The same things were measured in two ways. Each way mixes the same 8 hidden numbers, adds some noise and spreads widely along 5 directions of its own, which tell nothing about the thing.
Some things both ways: the first way, then the second way.
[-18  23 -22  -3 -11 -19 -25 -39  28 -27 -39  -8  -5 -31 -25  26 -27   2
 -13   0 -38  -8]
[  6  21   3  -3  12   8  -9 -11   3   3  -8  -8  13  -8   6  -7 -30  17
  18  19 -22]

[-28  30 -27  -7  15 -26  -2   9   5  28  22  11  39 -15   4   7  27  -5
 -23  30  11  30]
[ 12  17  -3 -17   3 -12  -5  -4  -4   7 -27   5   5 -16 -28 -10 -20  35
  16   6  -6]

[ 29  15   5 -11  21 -38  -5 -25  20  -9  -1  14 -19 -14  -3 -12   5   7
  -4   8 -30  -2]
[ -7   1  -9   6   1 -17   0   4 -14  -5   6   9   2   1 -16   1   8   0
   0 -17 -16]

[  8  -3  11 -12  24 -13 -15 -34  14 -19 -29 -14 -37  -5 -18  10 -20   6
  20  -7 -25 -30]
[ 16 -14   7   5  -1   9   6  -9 -18  -3   3  15   2  -6 -14  -4  -5 -18
   4  -1  -1]

[-13  -7 -30   9   5   6 -26 -22 -45  15  -5 -27   2  -7   3  39 -26  26
  16  16  24 -15]
[-17  34  13   7   8 -11  21 -34  17   2   5  18  -7  -5  15  12 -24  26
  18   0 -21]

[ 53  13   4 -32  22 -42  14   8   9  -3  40  44 -25 -11  23 -16   4  -7
  18  -9 -10   8]
[ 15  -1   6  -6 -14   4   8   8 -20 -15 -11   8  -8 -16  -9 -19  12 -14
 -18 -14   5]

[ 19   5  -6   4  30 -17 -12 -54  -5 -18 -37  -7 -22  -8  11  -3 -13  27
  15   1 -38 -34]
[-11   6   7 -12  -2   7   6   2   4  -5 -32  -6  10   9   2 -11 -19   6
 -21 -10  22]

[  3  -8 -13  13   9 -12 -21 -45  10 -30 -36 -23 -26 -16  -3   5 -16  15
  -5  -1 -30 -24]
[  6 -27   1  -3 -19 -15  -1  -6   7  16   4  26 -11 -25  30  17  29  37
 -17 -14   8]

[ -2   6 -13  -4  26 -17 -18 -16   5  11   3 -18  -5   3  -7   5   7  12
  14   7  -7 -10]
[-11  27   4 -13  -2   0 -11  18   5 -11 -16  19 -18 -24  -6  -3 -15  -8
  -6 -33   3]

[-15  19 -10 -19  -7 -23  -2   7  15 -11   7  28   7 -34   1  23  -8 -22
 -26   7   7  29]
[ 36 -13   7   3 -23  -7  19 -28 -10  13 -13   7   6 -19 -17   1  18  35
   3  32 -10]

[ 10  16  -9 -13   0 -30 -14 -24   9 -10  -3  10  -6 -29   0  15  -5   8
  -3   7 -11   5]
[ -5  -4  -6 -10   1   4   2 -11 -15   7  13  -6   9  -7   7 -23  -2   5
  -7  -9  -3]

[ 36   6  -6  -1  15 -14   1  -4 -39  -7  10  16 -16 -16  29   6 -26  15
  13  20   5 -14]
[ 32   0   1 -17 -10  -3  14 -10 -21   2  -9  11 -16 -32 -15 -25   3  24
   5  -2   7]

[  0  11 -27   3   3 -18   3  -4   4   5  16  14  11 -14  19  -3   7  -1
 -17   9  -3  10]
[ 31  20   3 -16 -28   8  -5  43  -1  -3 -67  16 -31 -30 -30  -3   0   9
 -14  -8  -7]

[  6 -13  20   2  39   3  -5   0  14  12   1  -4  -8  17 -27   6   1  -4
   6  -9  -1 -18]
[ -9  -1   3  -4  14   0  -5 -26  -9  11  19  13   7  -9 -17   2   1  -9
   9 -11 -14]

[ 20   9  33 -15  35  -4  -1  30   7  16  22  11 -17  18  -2  -3  -5 -13
  17  15   6 -15]
[-15  14 -15 -25  -4   1 -19  36 -16 -10  12  10 -27 -41 -18 -28 -10 -19
  -3 -61  19]

[ 17  -7  -6  -2  30 -17   1  -7 -20  -3   2   5 -18 -10  -8   7 -15   0
  -5  13   1   1]
[ -4   2   0 -10 -17 -11   8  -7 -14  11  -6  16   5 -16 -20 -14 -11  10
   0  -6   0]

[ 10  17 -19  -2  -3 -21  -5 -16 -11 -10  -2 -13 -11 -30   2   9  -7  13
   8  31  -8 -15]
[ 39   2  -7 -16 -13  -5  -2  33 -22  -3 -43  29 -28 -23 -26 -15 -17  16
  14  -6  -3]

[ 33  -6 -16 -17  26 -18  24  -3  -9 -10  19  24 -25  -6  29 -14  -5  -5
  27 -19  -6 -12]
[ 16 -13  12   6   2  11   1 -31  -2  15   7  10  14 -13   0   5 -13   6
  18  23 -10]

[  8   2   5 -10  -7  -4 -14   2  13 -24  -3  -3 -22 -20   0  21 -26  -7
  16  -5  -2 -19]
[-32  24  10  -6 -34  -6   0  28  30  -8 -26  19 -24 -26  29  13  -2   7
 -39 -42  21]

[-50  -2 -30  19  -9   9 -27 -10  -5  20  -4 -34  23  -7  -3  31   2   6
 -24  25  23   4]
[  6  -1  -1  -4  -4   4 -10   1  -7   9  -4   5   7 -16  -7  -4 -10   8
   7   3  -6]

[ -3   5  -2  -5  12 -11  -4 -10  24   3  -1   2  -2  -3 -20   8  -2  -5
  -3  -6 -12  -6]
[ -6  19  -4 -10   5   5 -10  13   6   9 -11  14 -20 -18  -1   5 -12   7
   3 -21 -20]

[-31  10 -16  -8  52 -18  -9 -19  20  16 -18  10   9  19 -19   2   2 -10
 -19  -8 -24  14]
[ 18  12  18  -7  -6  -6  13 -26   7   0 -33   9   8 -10 -12   0  -8  32
   1  19   4]

[-20   5  26   5  19   3 -37 -18   7   9 -25 -27   9  -6 -48  42 -11  14
  -1  22   7 -18]
[-30  33   4  -6   6 -13  14 -10   0  -5 -15   8   1   8 -37  -1  -9  -7
  -6 -26  -7]

[-37   1 -40  -6  31 -15   2 -16 -10  33   9 -12  13   7   5   2  22   1
  -4  13  10  12]
[ 17 -25   5  -8  -1  -3   7 -14 -11   9 -19  17  20   4  11 -11 -30  25
   8  18  16]

Other things, the second way, with their names:
(331): [  7  -2   4 -11  -8  10 -10   9  -6   1 -11  12  -9 -23 -14  -6   0 -10
  -5 -19   5]
(276): [ -5   1   1  21 -13 -24  -5  18   6 -11 -14  25  10  -2  -5  27  -7   5
  10   2 -18]
(436): [  9   2   1  -8   4  -3  -4   5 -17   0 -16  17   5  -3 -15 -10 -17   0
   9   0 -15]
(165): [  9   0 -13   4   1 -10  11  11 -19  -9 -13   2   3  10 -23 -11  -7   9
   6  -3 -12]
(41): [  4 -13  -5  -9   9  -8  -8 -13 -19   0  15   5  13 -12 -17 -15  -3   8
   9 -10   6]
(325): [-11  21   3   7  -2   4   4  -8   7   2  -5  -1   1  -6 -22   6 -17   1
  10  -2 -15]
(503): [-35  29  -2  -7  -2  11 -24  38  11   0 -42   2  13   6 -27  -1 -65 -20
   8 -15   0]
(253): [-23  12  11   8  -6  -2  14 -25   6  15  -6  11  13   6 -12  11 -14  -3
  -3   2 -13]
(362): [  7   9  13  -2 -11   8  -4 -11  12   3 -13  -8  11 -18  10   3   7  17
 -14  12  -7]
(524): [ 14  11   3 -10 -21  20  18  16  -9  14 -48  16 -29 -12 -29 -12 -24  -4
  -5  -9  -2]
(539): [  9 -14  -7 -28   9  27  -6   0 -22  17   3  -3 -11 -11  10 -31  -7  -3
 -12 -20   6]
(60): [-16  26   7 -13  -5  -6 -14  14  13  -5 -12  28 -25 -34  -2  10  -7  -2
  -4 -39   4]
(319): [  8  22  17  -4 -17   5  27 -11  22   3 -56   8 -16  -7  -4   9  -9  31
 -19   7   6]
(407): [  5 -14 -18 -10  -1   6  -6   8 -26  17  24  12 -20 -26 -25 -15  15 -14
   4 -33 -10]
(460): [ 11  18   9   7 -14 -14  12  -4  -5 -12 -23  14   6  -8 -19  -2   0  10
   1  12 -19]
(359): [ 28   3   3 -22  10  -2 -11  -7 -15  10 -29  23   8 -12 -20  -9 -26  22
  22  15 -13]
(322): [  8  21  16   5 -13  -7  17  -8   9  -4 -35  14  -4  -4  -2  13   0  19
  -9  11 -16]
(113): [ -6   3   4   7   7  15  -7 -13 -12   2  13  -6  24  -1  -8 -10 -20 -22
  10  11 -21]
(358): [  9   9  13   0   6  20 -23  -7   9   4  18  10  -6 -40   8   8 -12  -9
  19  -1 -12]
(459): [ 24 -11   8   0   1  23   7   6 -14  -7 -19   8  -3  -2  -2 -18 -30 -10
   9   5  13]
(104): [ 33 -26  -4  -5 -11   3  -9  15 -35   4 -13  20  12 -13 -12 -23 -22  -4
  16  18  -8]
(269): [-10   0   5 -14  -5  11 -10 -14  12  18   4   1   1 -23  14   1  -2  13
 -12 -12   7]
(512): [ -6  24  -2  -6  -1   2  -2   7   5   7 -18  11 -21 -16 -27   7  -3   2
   1 -21 -18]
(324): [ 15  -9  12  -9   2   8   0  -6 -16 -11 -16   3  22  -3  -4 -22 -20  -3
   2  12  15]
(114): [ -5  -3  12  -7  -9 -26  -7  -4  -2 -16  -6  28  21 -16  12  -2 -16  16
   1  -3  20]
(86): [  3  24  15  -6 -36  -2  -1  27  24 -10 -63   4 -13 -24 -31  16   6  13
 -30 -13  17]
(398): [-18  29   1  -2 -19  -1 -22  41  14 -21 -31  -3  -2 -23 -25   3 -12 -12
 -12 -27   7]
(534): [  0  17   1  -4  11   7 -14  -6  -5  12   9  14  -9 -25 -22   1 -15  -8
  22  -6 -27]
(284): [ 23 -22   5 -10  -8 -10   0  -1 -13   3 -14  25   1 -12   7  -2   8  20
  -6  -2   4]
(505): [ 23   3   8   5  -2 -19  17   1   5  -3 -51  35 -15  12   2  28   4  32
  -8   7 -20]
(510): [  4  12  15   8   6 -10  13 -32   6 -15   2   6  17  -4  12   2  -8  19
   8  16  -3]
(67): [-14 -22 -12  10   2  -7 -15   0 -14  20   9   4  39  16  -9   5 -22   2
  14  12 -19]
(509): [-12   4   7   7 -25 -17   7  14  10  -9 -32  19   6  -4  -7  13 -13  13
 -11  -9  12]
(70): [  3 -24  -6   8   1 -34   2   6  -5  -7   2  33   1   4  22  16  17  29
  -2 -14  -1]
(559): [-29  28  12  18  -3 -11  12 -14  27  -6 -23  -2  24  18   5  22 -24  16
  -5  11 -13]
(212): [-16  31   5   3  -3  -2  -5   9  15 -11 -17  -1  -1  -8  -7   9  -7   2
  -7 -11 -14]
(145): [ -2   0  23 -10  -1  -3 -11 -21  18  -6 -12   7  35 -14  41  -3 -35  32
  -2  20  26]
(340): [ 12  12   0 -19   0  19 -20   9  -9   9  -4   0 -12 -35 -23 -11   9 -13
  -3 -15 -17]
(88): [ 21  14   3  -6   3  -6   5   2 -28 -12 -16  19  -7 -15 -63 -12  -9 -19
  21  -9 -12]
(265): [-11  32  15 -21 -10  11  -4  -3   5 -11 -31 -10  13 -23 -41 -24 -35  -5
  -6 -11  33]
(487): [ -2  10  -3 -20   0   9  11  -1 -10  14 -28   5 -13  -1 -25 -15  -8   5
 -13 -19   0]
(141): [ -1 -13  11  -5  -7   7   6 -20  -2  11   0  11  13  -9   9  -6 -19   4
  -3   3  16]
(560): [  8   0   9  -5 -10   3  -1   1  -2 -12   7  15 -18 -35  11  -7  14  -3
 -10 -21  14]
(518): [ 21   1  13  -9 -20 -12  20  -4 -13  -9 -38  22  -2 -12 -18 -10  -3  15
 -10   6  15]
(264): [ 46  -4   9 -11  -5   3  -4  -2 -27  -4 -16  23  -9 -32 -47 -13   5  -8
  16   9 -10]
(169): [ 14 -15   4 -25  14  12   1 -42 -11  29  19   9 -10 -26   5 -15   6  23
   5  -8  12]
(463): [-23  20  22  15   1 -24  13 -35  24  -7  -2  27  14  -2   2  32 -13  16
  11   2  -2]

Some of these things the first way, each followed by its name:
[ 10   7   7   2  -3  -5 -14 -21 -18  -4  -6 -10   5 -33   2  30  -5  26
  16  21  14 -23]	(487)
[ -4   6 -21  -9   5 -22   7  11  24   9  28   7  -5  -5   5 -12  14 -19
 -12   7  -3  14]	(276)
[-11  -4 -10 -10   1 -10 -12  -9  -6   0   7  -9   2 -27 -10  32  -1   4
   7   4  23   3]	(253)
[ -4  14 -23 -14  25 -41  -9 -28  29  -1   0  -4  -6 -13 -13  -7  22   3
  -3   1 -27  10]	(284)
[-26   4   6  -3   6   2 -20  -2  25   5  -6 -17   3  -4 -19  22   1  -6
   0   5   5 -10]	(331)
[  5   4 -19  -2   9 -16  -5 -13 -12 -10   0 -11 -15 -17  20   2  -5   8
   7  20  -2 -11]	(509)
[  1 -14  10  16  22  18  -6  19  -8  13   7 -10  -5  17 -15  14 -18  -6
  -2   8  14 -19]	(264)
[-21   5 -14  -2  24 -10 -15  10  13   9   6 -22  -5   7 -23  10  -2 -11
  -2  13  -1   1]	(114)
[  4  11  -7  14  11 -14 -23 -43  11 -44 -49 -14 -20 -25  13   5 -23  18
  -5   9 -41 -29]	(86)
[ 22  14 -11   1  33 -34 -15 -41  -9 -10 -15 -15 -17 -14  15 -10   7  31
  12  25 -27 -19]	(41)
[-20   2 -23  -3  26  -8 -11 -35 -14   9 -19   2   5  -1  11  17  -9  12
   2  -4  -3  -3]	(319)
[-20   5 -17 -24   9 -19 -10  -7   3   4   9  -9  -1 -20  -2  23   6  -3
  18   1  15   5]	(141)
[-16 -10  24  16 -13  34 -20   4  16 -13 -30  -5  -6  -2 -45  47 -57 -17
 -18  -8   0 -27]	(322)
[-11  -8   0  -9  27  -3  -4 -31 -11   2 -24  -5 -16  -3 -19  22 -19   3
   7  -2  -1 -15]	(524)
[ 39  -8 -12  21   5  -5  -3 -44 -13 -18 -21 -15 -21 -15   2  -2 -18  32
  16   0 -28 -47]	(505)
[-16  -3  -7   0  15   4 -24   6  -2  21  13 -14  -1  15  11  17  -5   1
   7   7  18  -6]	(560)
[  5  -3  -8  -1  18 -10  -7 -10   5  -1   3  -8  -8  -5 -12   8  -4   3
   8  -1  -4 -12]	(534)
[ 20 -12 -21   2  69 -21   4 -12 -12  26  19  -2 -16  36  16 -31  17  11
  16  -6 -14  -9]	(60)
[-22   2 -27   0  23 -12  -7 -24   5  16  -6   6   6   7   7   3   2   0
 -15  -4  -9   8]	(559)
[ 19  15 -13 -24  42 -49  14 -11  37  20  28  25 -12  10   5 -40  39  -8
  -3  -3 -31  16]	(70)
[-20  -5 -47  22  32 -11  -4 -19 -15  31   8 -22  24   8  -6  -3  21  17
 -16  18   2   4]	(359)
[ 33  -5   8   6  28   0  12   8   7   4  11  36 -13  21  15 -16 -18 -12
  -9 -16 -18 -14]	(212)
[ -3 -18  18   2  37  26  -1  25  -3  17   7  -4 -10  30 -19  16 -23 -16
  17 -10  16 -26]	(463)
